Each cloud of rows lies close to a flat space through zero, with a little noise off it, and is much wider in some directions of that space than in others. After each cloud: how many dimensions does that space have?
In the rows, 100 means zero.

104; 84; 83; 66; 95; 98; 86; 78; 97; 113; 110; 110; 111; 111; 121; 118; 106
115; 108; 94; 112; 88; 87; 88; 106; 96; 110; 119; 122; 104; 114; 114; 113; 103
80; 88; 100; 68; 116; 119; 109; 89; 106; 88; 78; 92; 97; 95; 82; 109; 100
107; 92; 91; 98; 89; 84; 101; 94; 102; 117; 108; 108; 104; 113; 126; 100; 111
108; 96; 88; 85; 94; 99; 84; 84; 101; 104; 111; 106; 103; 112; 110; 111; 112
110; 103; 91; 123; 93; 81; 109; 111; 91; 119; 113; 107; 101; 110; 110; 104; 97
68; 89; 110; 63; 130; 145; 121; 101; 111; 56; 66; 67; 90; 70; 37; 90; 80
111; 126; 114; 158; 73; 72; 97; 124; 104; 116; 121; 104; 101; 99; 118; 77; 96
114; 111; 105; 128; 84; 79; 100; 119; 98; 118; 114; 116; 97; 99; 121; 73; 99
115; 98; 84; 120; 77; 93; 85; 97; 93; 122; 121; 122; 112; 114; 124; 94; 101
81; 85; 106; 29; 139; 161; 112; 75; 109; 67; 55; 76; 105; 70; 51; 124; 94
96; 84; 97; 51; 119; 124; 106; 75; 106; 85; 83; 87; 106; 97; 74; 123; 94
87; 102; 116; 86; 118; 127; 124; 109; 98; 72; 71; 75; 89; 71; 57; 107; 83
110; 105; 93; 94; 95; 89; 99; 99; 96; 107; 111; 105; 110; 107; 113; 106; 111
95; 121; 111; 133; 99; 92; 102; 119; 96; 100; 98; 109; 94; 83; 93; 93; 97
109; 68; 73; 40; 112; 111; 75; 48; 102; 109; 99; 109; 117; 130; 127; 143; 115
77; 74; 106; 14; 148; 163; 123; 68; 112; 68; 51; 80; 106; 89; 45; 128; 95
85; 108; 112; 104; 116; 121; 135; 116; 95; 74; 79; 85; 87; 76; 54; 87; 83
88; 110; 116; 133; 114; 103; 120; 138; 101; 81; 92; 90; 82; 69; 62; 64; 74
76; 85; 113; 55; 137; 143; 125; 94; 121; 63; 63; 70; 97; 70; 45; 108; 88
83; 71; 104; 42; 129; 133; 110; 71; 112; 84; 73; 75; 110; 89; 65; 117; 95
  2

109; 167; 106; 95; 98; 90; 95; 107; 104; 105; 126; 95; 87; 109; 89; 104; 103
98; 104; 127; 96; 87; 101; 104; 89; 109; 104; 101; 94; 103; 120; 102; 106; 93
81; 80; 128; 102; 99; 114; 113; 96; 102; 96; 94; 98; 95; 116; 107; 106; 103
82; 142; 143; 107; 87; 108; 106; 101; 106; 98; 116; 89; 84; 119; 93; 116; 109
105; 94; 92; 102; 100; 93; 102; 104; 98; 101; 93; 109; 115; 92; 104; 107; 102
107; 90; 88; 91; 107; 96; 101; 99; 99; 101; 97; 103; 102; 100; 103; 94; 95
90; 93; 115; 102; 104; 99; 111; 106; 101; 99; 94; 107; 110; 103; 109; 115; 105
101; 130; 90; 108; 100; 99; 92; 111; 96; 97; 112; 98; 90; 87; 90; 99; 109
90; 56; 94; 97; 117; 108; 113; 98; 96; 94; 85; 106; 99; 100; 109; 95; 101
88; 73; 92; 99; 117; 111; 108; 100; 95; 92; 96; 101; 89; 96; 103; 92; 104
101; 81; 78; 100; 110; 104; 100; 102; 95; 97; 95; 103; 97; 89; 100; 91; 102
93; 64; 102; 96; 104; 106; 108; 92; 100; 98; 88; 102; 102; 106; 108; 96; 96
89; 58; 89; 98; 119; 108; 111; 104; 94; 93; 85; 109; 100; 93; 109; 95; 103
86; 105; 111; 98; 110; 113; 106; 100; 100; 95; 108; 92; 76; 109; 96; 94; 107
108; 125; 104; 97; 93; 95; 94; 98; 104; 105; 110; 96; 98; 105; 96; 101; 97
111; 129; 88; 102; 93; 94; 88; 105; 98; 102; 111; 96; 97; 92; 91; 96; 102
105; 118; 91; 100; 101; 100; 92; 101; 99; 99; 109; 95; 89; 97; 93; 92; 101
108; 108; 79; 98; 104; 100; 91; 101; 97; 100; 109; 95; 88; 94; 92; 83; 98
95; 89; 99; 110; 94; 105; 96; 102; 98; 97; 93; 100; 105; 90; 99; 102; 105
89; 96; 89; 106; 113; 109; 104; 111; 92; 92; 100; 102; 89; 88; 98; 99; 111
89; 69; 114; 102; 96; 105; 107; 94; 101; 99; 87; 102; 110; 104; 108; 107; 100
  5

101; 79; 87; 93; 123; 86; 116; 118; 119; 139; 77; 69; 88; 125; 116; 111; 89
97; 125; 69; 97; 89; 98; 92; 113; 102; 91; 101; 113; 97; 96; 82; 120; 79
99; 95; 108; 94; 109; 101; 87; 97; 98; 111; 109; 85; 110; 105; 115; 95; 99
112; 103; 82; 88; 105; 107; 85; 118; 117; 117; 85; 98; 103; 100; 92; 110; 97
106; 71; 85; 77; 131; 124; 135; 65; 113; 134; 87; 81; 115; 94; 115; 89; 110
100; 101; 103; 85; 122; 136; 114; 39; 73; 90; 140; 87; 151; 72; 123; 89; 111
87; 107; 119; 124; 83; 86; 119; 95; 77; 63; 113; 115; 91; 96; 91; 97; 102
116; 43; 137; 94; 142; 115; 138; 71; 106; 137; 87; 58; 116; 111; 136; 77; 141
89; 85; 70; 91; 113; 91; 138; 97; 115; 126; 77; 91; 81; 110; 103; 106; 80
100; 98; 111; 100; 106; 100; 99; 97; 94; 99; 109; 92; 112; 97; 108; 97; 101
102; 102; 104; 114; 89; 99; 122; 98; 97; 77; 95; 119; 89; 92; 80; 101; 111
81; 129; 85; 93; 80; 100; 71; 94; 87; 83; 122; 122; 104; 87; 95; 95; 73
84; 130; 79; 109; 71; 86; 97; 110; 91; 69; 108; 129; 83; 93; 75; 112; 74
94; 108; 117; 135; 79; 79; 122; 109; 83; 59; 105; 114; 73; 107; 85; 107; 109
109; 89; 110; 97; 119; 118; 111; 73; 94; 102; 115; 81; 118; 97; 118; 98; 121
110; 102; 97; 90; 114; 130; 113; 65; 90; 93; 118; 94; 128; 81; 106; 102; 117
106; 90; 127; 112; 94; 88; 97; 119; 101; 99; 89; 104; 94; 105; 96; 91; 111
105; 92; 81; 86; 107; 108; 106; 105; 119; 123; 77; 102; 96; 100; 93; 102; 98
95; 92; 92; 98; 104; 81; 104; 124; 114; 123; 79; 92; 85; 115; 99; 107; 82
107; 133; 95; 111; 79; 120; 74; 83; 83; 60; 134; 116; 101; 91; 90; 110; 117
80; 157; 56; 108; 53; 89; 75; 115; 91; 57; 114; 149; 73; 87; 62; 120; 62
  7

146; 102; 89; 86; 107; 84; 158; 122; 31; 95; 124; 65; 53; 52; 84; 122; 104
89; 99; 104; 114; 108; 95; 86; 117; 100; 110; 92; 98; 99; 95; 111; 121; 112
107; 98; 88; 76; 86; 101; 111; 103; 134; 91; 84; 90; 99; 100; 97; 97; 98
127; 131; 61; 64; 90; 81; 143; 109; 140; 87; 83; 64; 69; 72; 93; 115; 94
125; 115; 89; 85; 101; 117; 150; 80; 81; 78; 138; 93; 84; 87; 97; 102; 85
110; 105; 77; 96; 92; 110; 122; 118; 107; 124; 91; 95; 88; 75; 109; 92; 113
107; 119; 92; 112; 115; 109; 107; 90; 148; 98; 84; 95; 91; 95; 98; 84; 98
61; 91; 101; 71; 94; 89; 83; 121; 116; 110; 95; 85; 115; 85; 80; 136; 111
108; 85; 118; 118; 102; 96; 92; 129; 102; 97; 81; 84; 97; 122; 117; 115; 117
95; 116; 118; 106; 106; 88; 84; 104; 117; 101; 81; 98; 107; 128; 98; 105; 100
68; 126; 114; 128; 120; 113; 74; 77; 132; 113; 101; 118; 124; 124; 97; 84; 96
107; 114; 95; 119; 104; 73; 93; 107; 109; 92; 87; 76; 91; 117; 111; 104; 101
96; 89; 110; 112; 103; 84; 86; 134; 96; 113; 79; 80; 96; 100; 101; 115; 120
82; 85; 79; 92; 104; 95; 108; 83; 96; 86; 135; 76; 96; 59; 77; 103; 95
126; 135; 107; 96; 118; 89; 122; 91; 114; 83; 92; 86; 79; 103; 84; 103; 87
104; 74; 120; 97; 102; 107; 91; 130; 100; 104; 79; 99; 97; 95; 103; 121; 117
99; 134; 112; 116; 106; 104; 98; 112; 106; 125; 85; 114; 106; 128; 116; 102; 107
101; 104; 66; 87; 89; 97; 96; 104; 141; 100; 77; 107; 93; 80; 120; 108; 98
115; 64; 135; 87; 84; 109; 85; 114; 81; 103; 74; 124; 114; 132; 96; 84; 105
102; 93; 122; 104; 103; 92; 102; 144; 49; 126; 95; 94; 93; 94; 104; 133; 123
84; 108; 84; 104; 96; 87; 82; 80; 122; 96; 98; 102; 111; 106; 101; 87; 89
  10

121; 81; 66; 96; 104; 113; 68; 111; 81; 116; 113; 106; 129; 110; 120; 114; 113
107; 83; 113; 101; 93; 82; 70; 109; 88; 94; 97; 98; 88; 95; 107; 113; 119
95; 91; 109; 96; 99; 87; 92; 100; 106; 87; 86; 101; 79; 103; 87; 112; 108
92; 87; 115; 97; 102; 79; 100; 95; 113; 77; 79; 102; 68; 108; 72; 115; 108
106; 134; 101; 121; 96; 131; 136; 102; 72; 136; 146; 92; 168; 77; 146; 48; 73
110; 101; 66; 93; 105; 122; 89; 104; 100; 113; 107; 103; 118; 108; 110; 107; 98
114; 61; 82; 90; 102; 88; 63; 108; 89; 93; 92; 113; 97; 115; 94; 134; 127
111; 100; 57; 90; 109; 126; 87; 103; 104; 113; 103; 105; 114; 113; 106; 114; 98
116; 71; 64; 93; 111; 106; 86; 100; 88; 104; 100; 115; 122; 121; 94; 118; 112
108; 68; 83; 83; 104; 87; 56; 106; 109; 83; 75; 108; 66; 119; 81; 145; 128
107; 88; 59; 83; 112; 114; 85; 98; 113; 99; 88; 110; 96; 123; 85; 127; 106
96; 102; 103; 98; 97; 97; 95; 102; 107; 96; 92; 98; 84; 98; 98; 106; 101
113; 76; 74; 88; 102; 101; 59; 110; 97; 98; 91; 104; 91; 113; 102; 133; 122
107; 104; 91; 102; 100; 110; 97; 104; 91; 111; 113; 99; 119; 98; 115; 95; 98
100; 102; 99; 106; 102; 106; 114; 97; 92; 107; 110; 102; 121; 98; 104; 86; 92
92; 108; 101; 97; 103; 100; 113; 94; 114; 92; 92; 100; 87; 104; 84; 102; 93
101; 108; 97; 98; 97; 107; 89; 104; 103; 104; 102; 94; 96; 96; 111; 102; 100
85; 114; 109; 91; 98; 95; 100; 96; 130; 85; 77; 93; 55; 100; 81; 111; 95
95; 110; 148; 117; 84; 82; 105; 105; 84; 102; 113; 85; 98; 72; 122; 75; 99
109; 60; 36; 63; 120; 101; 47; 99; 135; 75; 55; 119; 50; 148; 53; 177; 128
96; 134; 110; 110; 92; 118; 113; 103; 97; 120; 120; 85; 115; 77; 132; 73; 81
  4

97; 107; 95; 99; 105; 104; 91; 94; 101; 95; 104; 84; 100; 108; 94; 108; 97
73; 82; 103; 78; 74; 91; 113; 109; 101; 104; 91; 124; 90; 58; 94; 89; 98
93; 101; 81; 109; 105; 99; 68; 81; 110; 67; 99; 90; 96; 97; 89; 111; 97
99; 93; 92; 106; 93; 99; 75; 87; 113; 70; 100; 117; 100; 85; 86; 99; 95
94; 95; 90; 109; 109; 90; 105; 98; 91; 113; 90; 91; 91; 99; 119; 106; 110
95; 100; 101; 92; 92; 103; 94; 98; 105; 88; 103; 104; 100; 92; 88; 98; 93
120; 117; 76; 142; 157; 89; 101; 90; 72; 137; 90; 38; 96; 156; 154; 130; 126
107; 107; 101; 105; 114; 99; 111; 103; 90; 120; 100; 84; 101; 120; 115; 105; 108
132; 121; 96; 129; 139; 107; 99; 96; 87; 120; 106; 59; 110; 156; 125; 117; 109
86; 99; 94; 89; 89; 104; 80; 93; 114; 69; 103; 103; 99; 85; 74; 101; 91
98; 113; 93; 96; 109; 108; 90; 98; 101; 94; 107; 72; 103; 117; 93; 110; 97
41; 100; 68; 68; 82; 99; 64; 88; 110; 57; 96; 69; 83; 64; 63; 118; 89
102; 106; 96; 101; 104; 104; 89; 96; 104; 90; 103; 90; 103; 105; 93; 105; 97
121; 99; 98; 126; 121; 93; 106; 96; 90; 117; 96; 98; 101; 122; 127; 104; 112
117; 104; 109; 101; 97; 112; 84; 95; 115; 75; 112; 111; 112; 107; 79; 95; 88
94; 107; 92; 98; 108; 102; 97; 97; 96; 104; 101; 77; 98; 111; 101; 108; 102
105; 121; 73; 122; 139; 101; 81; 86; 88; 103; 100; 39; 97; 144; 118; 130; 111
114; 107; 104; 107; 111; 104; 102; 100; 96; 109; 104; 88; 106; 120; 107; 102; 102
107; 117; 87; 110; 123; 108; 81; 87; 99; 92; 106; 60; 104; 132; 98; 119; 100
142; 114; 120; 119; 127; 109; 122; 109; 89; 133; 109; 86; 115; 150; 123; 100; 106
104; 102; 101; 99; 100; 106; 89; 95; 106; 87; 105; 100; 103; 102; 88; 102; 93
  4

88; 83; 131; 107; 103; 95; 111; 72; 80; 108; 100; 96; 91; 76; 106; 111; 98
75; 107; 96; 104; 77; 94; 101; 91; 92; 109; 67; 116; 115; 139; 78; 119; 107
61; 105; 110; 104; 108; 65; 107; 79; 74; 108; 67; 105; 83; 113; 93; 127; 87
87; 80; 99; 89; 124; 110; 128; 93; 95; 133; 99; 76; 118; 92; 120; 98; 127
117; 113; 73; 89; 97; 117; 71; 118; 113; 81; 82; 81; 127; 117; 122; 109; 94
124; 109; 85; 95; 88; 124; 85; 98; 113; 93; 111; 80; 88; 97; 106; 103; 98
118; 103; 93; 96; 122; 86; 103; 98; 120; 104; 93; 123; 98; 82; 95; 96; 88
80; 105; 125; 133; 70; 96; 95; 79; 111; 75; 121; 132; 123; 122; 101; 80; 96
102; 109; 111; 101; 142; 103; 94; 102; 95; 100; 74; 94; 124; 86; 118; 114; 108
112; 106; 102; 93; 116; 56; 74; 93; 108; 124; 100; 114; 107; 60; 131; 94; 117
104; 104; 139; 114; 111; 73; 108; 127; 104; 51; 148; 107; 51; 132; 88; 101; 85
120; 95; 96; 93; 90; 108; 103; 100; 113; 104; 96; 97; 83; 127; 91; 118; 112
89; 96; 124; 104; 92; 91; 111; 117; 95; 90; 121; 110; 92; 123; 71; 102; 109
85; 73; 106; 98; 74; 104; 113; 104; 59; 113; 74; 95; 88; 119; 71; 115; 102
91; 98; 104; 104; 134; 100; 127; 94; 79; 124; 90; 82; 80; 69; 112; 99; 109
105; 116; 109; 121; 69; 132; 77; 79; 97; 66; 79; 87; 100; 135; 106; 128; 87
70; 74; 106; 81; 111; 76; 120; 83; 93; 132; 93; 101; 112; 95; 97; 107; 108
100; 107; 82; 97; 120; 81; 100; 85; 96; 140; 65; 110; 109; 77; 123; 99; 122
93; 69; 76; 86; 51; 64; 99; 82; 106; 117; 115; 123; 96; 101; 109; 67; 83
90; 108; 105; 87; 78; 82; 91; 113; 93; 114; 134; 107; 70; 87; 43; 109; 104
97; 53; 120; 74; 100; 54; 100; 86; 95; 114; 124; 102; 92; 65; 116; 96; 91
  12

111; 91; 96; 106; 120; 107; 98; 93; 82; 111; 99; 110; 97; 101; 100; 106; 95
121; 81; 94; 89; 120; 112; 94; 94; 80; 111; 101; 116; 93; 101; 89; 105; 88
94; 102; 98; 112; 110; 101; 99; 95; 91; 103; 101; 103; 102; 101; 105; 105; 100
125; 81; 114; 27; 59; 106; 96; 116; 146; 87; 100; 85; 81; 93; 77; 82; 91
82; 113; 97; 122; 102; 93; 105; 97; 98; 95; 100; 96; 107; 99; 108; 103; 108
108; 91; 95; 103; 119; 106; 99; 95; 82; 108; 97; 110; 99; 102; 98; 105; 92
120; 84; 102; 69; 94; 108; 95; 102; 108; 102; 100; 101; 90; 100; 88; 98; 91
85; 115; 112; 82; 58; 88; 105; 112; 150; 79; 102; 77; 102; 97; 100; 86; 110
110; 86; 83; 135; 160; 114; 95; 84; 38; 125; 102; 128; 105; 106; 106; 121; 83
89; 110; 97; 117; 99; 97; 104; 98; 96; 97; 100; 97; 109; 101; 106; 103; 108
110; 93; 104; 80; 88; 100; 97; 105; 115; 94; 99; 98; 92; 99; 94; 96; 98
95; 109; 107; 95; 80; 97; 102; 107; 121; 91; 101; 91; 102; 95; 102; 96; 106
97; 100; 87; 127; 131; 102; 99; 90; 66; 110; 96; 115; 105; 101; 110; 113; 94
119; 86; 98; 87; 109; 106; 96; 100; 90; 105; 101; 107; 93; 100; 94; 107; 94
73; 124; 104; 118; 79; 90; 103; 103; 121; 89; 102; 86; 111; 101; 113; 95; 116
88; 105; 92; 133; 122; 101; 102; 93; 77; 107; 99; 109; 110; 104; 110; 108; 99
105; 90; 93; 122; 135; 111; 98; 93; 60; 115; 99; 119; 103; 104; 106; 110; 91
105; 97; 99; 96; 99; 104; 101; 99; 101; 101; 99; 104; 98; 102; 94; 100; 94
100; 103; 103; 98; 96; 99; 99; 101; 106; 98; 101; 98; 98; 102; 101; 101; 104
105; 94; 98; 101; 111; 100; 101; 97; 92; 102; 99; 104; 100; 102; 101; 102; 96
104; 98; 103; 93; 96; 98; 100; 104; 107; 98; 98; 98; 98; 103; 97; 96; 103
  2

45; 42; 105; 82; 58; 140; 111; 135; 90; 72; 140; 96; 114; 104; 136; 91; 74
145; 142; 79; 111; 171; 44; 142; 87; 92; 110; 88; 123; 65; 102; 143; 89; 101
103; 117; 66; 129; 79; 117; 128; 84; 115; 128; 101; 106; 133; 75; 50; 137; 113
132; 104; 128; 121; 94; 87; 92; 131; 117; 72; 111; 80; 127; 85; 108; 74; 91
137; 138; 59; 110; 117; 105; 82; 90; 93; 118; 116; 80; 125; 130; 87; 122; 112
137; 128; 136; 81; 132; 80; 112; 82; 88; 94; 72; 96; 56; 79; 104; 77; 67
111; 101; 99; 108; 72; 121; 123; 87; 86; 110; 76; 100; 111; 67; 71; 127; 108
156; 127; 97; 112; 116; 84; 127; 87; 74; 111; 67; 100; 101; 77; 109; 107; 104
77; 92; 108; 121; 91; 122; 74; 103; 112; 104; 78; 91; 96; 76; 89; 115; 81
174; 163; 128; 89; 115; 35; 116; 101; 97; 113; 88; 105; 100; 100; 114; 103; 129
99; 114; 58; 144; 98; 87; 172; 97; 90; 133; 85; 142; 113; 24; 74; 129; 64
94; 122; 55; 94; 82; 112; 121; 63; 100; 138; 89; 115; 109; 93; 84; 152; 137
46; 86; 58; 75; 67; 151; 121; 86; 80; 126; 118; 108; 98; 100; 98; 152; 82
86; 87; 100; 113; 140; 122; 82; 88; 81; 135; 71; 98; 88; 76; 84; 57; 23
106; 97; 71; 91; 138; 90; 117; 71; 88; 71; 86; 113; 55; 99; 115; 92; 107
119; 108; 111; 124; 109; 81; 114; 123; 111; 89; 97; 96; 102; 101; 133; 105; 114
114; 95; 120; 98; 102; 94; 103; 112; 90; 79; 101; 93; 86; 123; 89; 107; 117
76; 102; 102; 93; 95; 81; 128; 115; 97; 107; 104; 126; 78; 85; 128; 122; 85
127; 130; 115; 81; 96; 73; 174; 85; 82; 133; 79; 125; 78; 102; 118; 137; 141
119; 150; 109; 110; 109; 50; 118; 103; 156; 126; 126; 110; 116; 129; 89; 107; 151
73; 89; 104; 107; 118; 97; 129; 99; 96; 126; 80; 120; 74; 104; 130; 107; 101
  12

151; 136; 107; 86; 131; 109; 114; 57; 118; 96; 110; 120; 95; 82; 97; 117; 122
85; 91; 84; 106; 83; 99; 91; 122; 108; 88; 89; 81; 99; 105; 106; 101; 93
97; 59; 58; 89; 74; 58; 123; 126; 97; 109; 81; 83; 76; 99; 113; 80; 81
126; 126; 130; 40; 118; 94; 59; 83; 63; 148; 138; 95; 77; 92; 135; 80; 94
88; 113; 78; 96; 135; 46; 89; 83; 77; 91; 105; 97; 90; 86; 105; 91; 100
108; 77; 100; 100; 73; 110; 147; 134; 104; 117; 113; 77; 65; 98; 108; 103; 100
152; 92; 76; 75; 89; 59; 81; 162; 147; 141; 107; 96; 133; 44; 112; 103; 82
136; 66; 70; 97; 74; 79; 118; 140; 136; 121; 112; 100; 125; 88; 118; 78; 80
115; 84; 71; 87; 95; 48; 70; 113; 94; 36; 70; 105; 90; 119; 106; 58; 69
75; 111; 117; 111; 113; 112; 99; 115; 111; 105; 112; 108; 128; 90; 82; 117; 103
73; 68; 104; 133; 71; 105; 130; 136; 119; 98; 104; 100; 135; 100; 88; 105; 92
123; 69; 83; 80; 72; 113; 135; 165; 127; 132; 102; 98; 76; 103; 103; 92; 85
147; 108; 72; 80; 98; 76; 79; 94; 94; 113; 92; 105; 82; 94; 126; 89; 107
93; 135; 122; 91; 128; 158; 99; 52; 123; 82; 102; 93; 99; 111; 84; 119; 108
83; 99; 87; 113; 108; 54; 68; 174; 114; 88; 102; 83; 119; 69; 89; 105; 80
116; 148; 134; 107; 115; 167; 120; 32; 122; 99; 125; 126; 135; 100; 101; 140; 141
46; 100; 106; 101; 106; 87; 104; 87; 35; 65; 91; 115; 62; 143; 100; 87; 106
98; 121; 121; 116; 125; 112; 76; 58; 105; 148; 111; 87; 133; 60; 89; 126; 116
126; 93; 112; 86; 84; 126; 102; 154; 145; 131; 107; 108; 125; 83; 89; 108; 87
125; 126; 110; 87; 120; 119; 96; 126; 120; 110; 120; 100; 88; 87; 96; 113; 105
96; 111; 125; 80; 103; 119; 103; 74; 93; 102; 119; 88; 93; 103; 110; 100; 99
  12

87; 109; 77; 120; 98; 122; 126; 112; 137; 81; 55; 112; 116; 100; 76; 81; 58
99; 99; 86; 80; 46; 103; 98; 93; 76; 99; 90; 98; 74; 142; 131; 116; 115
105; 124; 82; 72; 72; 81; 137; 109; 150; 87; 99; 119; 73; 55; 108; 80; 78
118; 137; 89; 137; 10; 133; 103; 72; 101; 94; 63; 83; 124; 112; 98; 70; 87
86; 103; 101; 53; 104; 99; 126; 105; 107; 116; 76; 56; 111; 131; 132; 108; 62
89; 105; 103; 97; 116; 91; 91; 105; 82; 96; 91; 148; 109; 111; 74; 134; 91
107; 96; 88; 164; 137; 144; 100; 81; 51; 96; 120; 93; 100; 137; 104; 138; 98
82; 142; 111; 88; 80; 93; 75; 47; 69; 128; 119; 111; 24; 147; 116; 118; 94
103; 130; 90; 46; 27; 79; 114; 97; 109; 100; 82; 103; 70; 77; 144; 73; 109
83; 112; 110; 72; 162; 115; 109; 112; 157; 102; 71; 108; 123; 98; 58; 76; 78
106; 83; 101; 112; 77; 103; 96; 103; 59; 105; 94; 63; 151; 91; 100; 92; 100
127; 123; 86; 61; 60; 90; 145; 123; 159; 85; 103; 105; 118; 44; 83; 56; 75
105; 117; 95; 113; 96; 125; 96; 91; 102; 99; 101; 92; 90; 96; 99; 67; 110
112; 80; 87; 136; 67; 87; 115; 93; 117; 87; 128; 91; 112; 61; 58; 88; 87
103; 112; 92; 135; 70; 90; 99; 100; 115; 88; 97; 120; 95; 48; 84; 65; 101
86; 111; 117; 97; 127; 102; 88; 90; 121; 103; 71; 129; 129; 109; 57; 116; 91
67; 86; 103; 51; 156; 108; 90; 107; 85; 111; 82; 105; 85; 148; 107; 123; 113
61; 86; 84; 105; 142; 101; 98; 87; 71; 90; 75; 140; 86; 93; 106; 150; 115
109; 113; 106; 77; 104; 118; 105; 114; 92; 111; 89; 61; 141; 95; 104; 64; 88
85; 79; 83; 90; 127; 99; 116; 129; 130; 93; 112; 92; 76; 109; 65; 68; 69
94; 81; 103; 106; 141; 111; 104; 100; 87; 99; 95; 96; 149; 103; 70; 128; 93
  12
